The rows of a group lie close to one hidden flat surface of 7 dimensions, which may be shifted away from zero. Surfaces can cross.
In the rows, 128 means zero.
Known rows, each followed by its group:
[134 165 141 139 137 138 143 112 163 117] => J210
[111 207 110 108 134 195 122 140 116 203] => J218
[157 144 119 129 172 108 108 115  82 106] => J593
[140  71 160 124 157 158  88 121 110 162] => J720
[159 127 127 102 135 118 153 154 118 124] => J593
[ 93 175 205 123 174 180  80 128 150 155] => J720
[125 112 156 110  96 155 147 155 158 181] => J593
[106 167  68 132  79  76 138 127  69 132] => J593
[124 135 103 162 116 145 123 133 126 131] => J593
[107 159 109 134 163 208 120 130 173 127] => J218
[ 90 162 138  83  98 140 196 169 185 107] => J593
[125 117 140 126 123 162 173 174  87 132] => J218
[110 165 141  93 158 162 157 147 148  95] => J720
[123 107 123 107 105 121 112 117 165 158] => J210
[119  56 166 134  93 116 137 204 123 118] => J210
[144 144 107  80 105 108 121  69 140 202] => J210
[142 118 145 118 125 124 119  89 137 163] => J218
[108 143  99 128 100  99 173 113 143  81] => J720
[120 109 125 105 115 110 167 122 115 101] => J720
[136 154 124 131 132 145 143 113 165 124] => J210
[122 122  89 209 122 198 136 141 115 131] => J218
[119 114 131 178 121 116  85 113 134 125] => J720
[120 146 146  89 102 113 175 110 184 127] => J720
[130 118  80 117 122 114 128 157 127  99] => J593
[143 112 161  86 105  73 134 156 151 132] => J210
[114 111 181 161 116 148 157 173  98 120] => J210
[150 119 103 192 116 187 109 116 198 171] => J593
[210 143 167 132  81  57 157 135 184 167] => J210
[125 108  67 140  95 112 135 170  96 119] => J593
[155 159 161 118 144 128 137 105 116 156] => J593
[146 113 140 107 146 137 138 115 146 131] => J218
[146 119 110 109 134 133 141 145 134 119] => J218
[117 143 192 114  82  75 134 126 177 146] => J720
[136 143 108 145  91  94 153 107 146 126] => J720
[114 108 191  79 124 125 139 119 136 154] => J720
[127 156 107 109 148  78 106 109 103  97] => J210
[112 116  84  90 142 137 138 140 108  99] => J210
[102 139  84  79  64  86 108 136 204 168] => J218
[117 124 194 110 166 163 132 102 104 139] => J218
[154 136 122  70 141  77 113 121  75 151] => J218

New rows. What belongs after each?
[150 138 121 130 114 148 148 136  92 181] => J218
[195 108 141 144 150 163 159  95 140 161] => J218
[133 115 133 114 123 135 139  93 141 156] => J720
[120 115 115 116 119 138 129 125 114 148] => J210
[118 151  70 163 143 120  75  74 142 115] => J210
[107 116 120  99 123  89  89 118 151 122] => J210
[168 144 160 164 100 185 144  64 165 244] => J218
[115 122  96 159 101 154 138 152 115 141] => J218
[126 193 103 138 136 151 145 114 151 120] => J720
[135  77 145 111  87 124 138 157 163 165] => J210
[161  76 146 156 107 105 100  96  81 199] => J720
[111 151  95 155 156 142 148 162  94  45] => J593
[116 122 137 117 121 125 123 129 134 128] => J210
[100 138 111 189 126 178 128 143 135 113] => J593
[109 160 117  85  96 128 113 122 179 186] => J218
[118 144 127 140 106  92 155 147 109  90] => J720
[131 129 108  94 118 121 122 103 171 148] => J210
[170  92 141  56 174  96 148 133 148  76] => J218
[105 128 162 155 126 151 130 129 120 131] => J210
[140 103 160  86 114  72 118  98 110 155] => J218
[144 101 168 122 127 116 134  98  94 157] => J218
[114 118 136 124 124 141 129 137 194 109] => J210
[174 123 158 140 149 160 136 139 130 159] => J593
[ 79 166 148 113 122 114 121 115  83 137] => J593
[128 122 113 107 115 121 123 113 150 148] => J210
[139 197 109 127 103 131 165  89 162 156] => J720
[114 151 131 133 122 118 147 119  91 122] => J720
[127 167 113 177 141 201 146  90 174 133] => J210
[ 88 132 164  77 129 161 151 117  87 167] => J210
[ 89 120 172  70 120 126 161  84 131 137] => J720
[130 129 118 150 154 161 128 133  72 128] => J218
[ 72 180 164 169 112  93  98 140 142  83] => J720
[180 130 143 161 137 169 160 115  62 187] => J218
[151 130 102 108  95 132 165 167 126 163] => J218
[137 109 120 152 120  89 111 159 154  85] => J210
[163 208 119 149 106 122 152 130 174 153] => J720
[198 110 106 189 132 179 169 174 136 132] => J593
[119 122 144 106 127 107 120 137 164 108] => J210
[135 117 124 105 108 101 117 118 156 153] => J210
[171 102 139  97 120 137 160 103  97 194] => J720
[165 139  97 166 135 152 152 145 145 111] => J593
[136 128  92 142 100 158 163 175 106 147] => J218
[109 125 100 217 161 167  38  97 121 121] => J720
[111 167 188 142 130 102 111 105 134 131] => J210
[117 177  93  99 209 205 113 154 130  87] => J218
[117 142 151 119 121 121 139 127 135 123] => J720
[145 141 165 125 117 147 150 129 123 175] => J593
[106  91 115 176 108 175 115 129 148 148] => J210
[150 107  97 122  97 118 129 118 123 175] => J210
[109 118 146 112 114 107 102 117 144 140] => J210
[109 108 146 133 115 159 143 145 124 141] => J210
[ 82 109 104  83 142 157 127 128  85 121] => J210
[ 80 152  88  89 175 146 119 108 112  70] => J210
[ 75 141 150 111 140 127 142 131 101  80] => J720
[177 124  74 169  96 116 128  98 176 151] => J720
[121  51  43 144 114 185 144 175 139 108] => J210
[ 88 147 239 126 165 148  70 160  99 149] => J720
[124 157 140 174 126 115 101 142 122 120] => J720
[138 135 192 128 107 116 157 147 127 149] => J210
[123 134 173 140 128 167 118  71 145 187] => J218
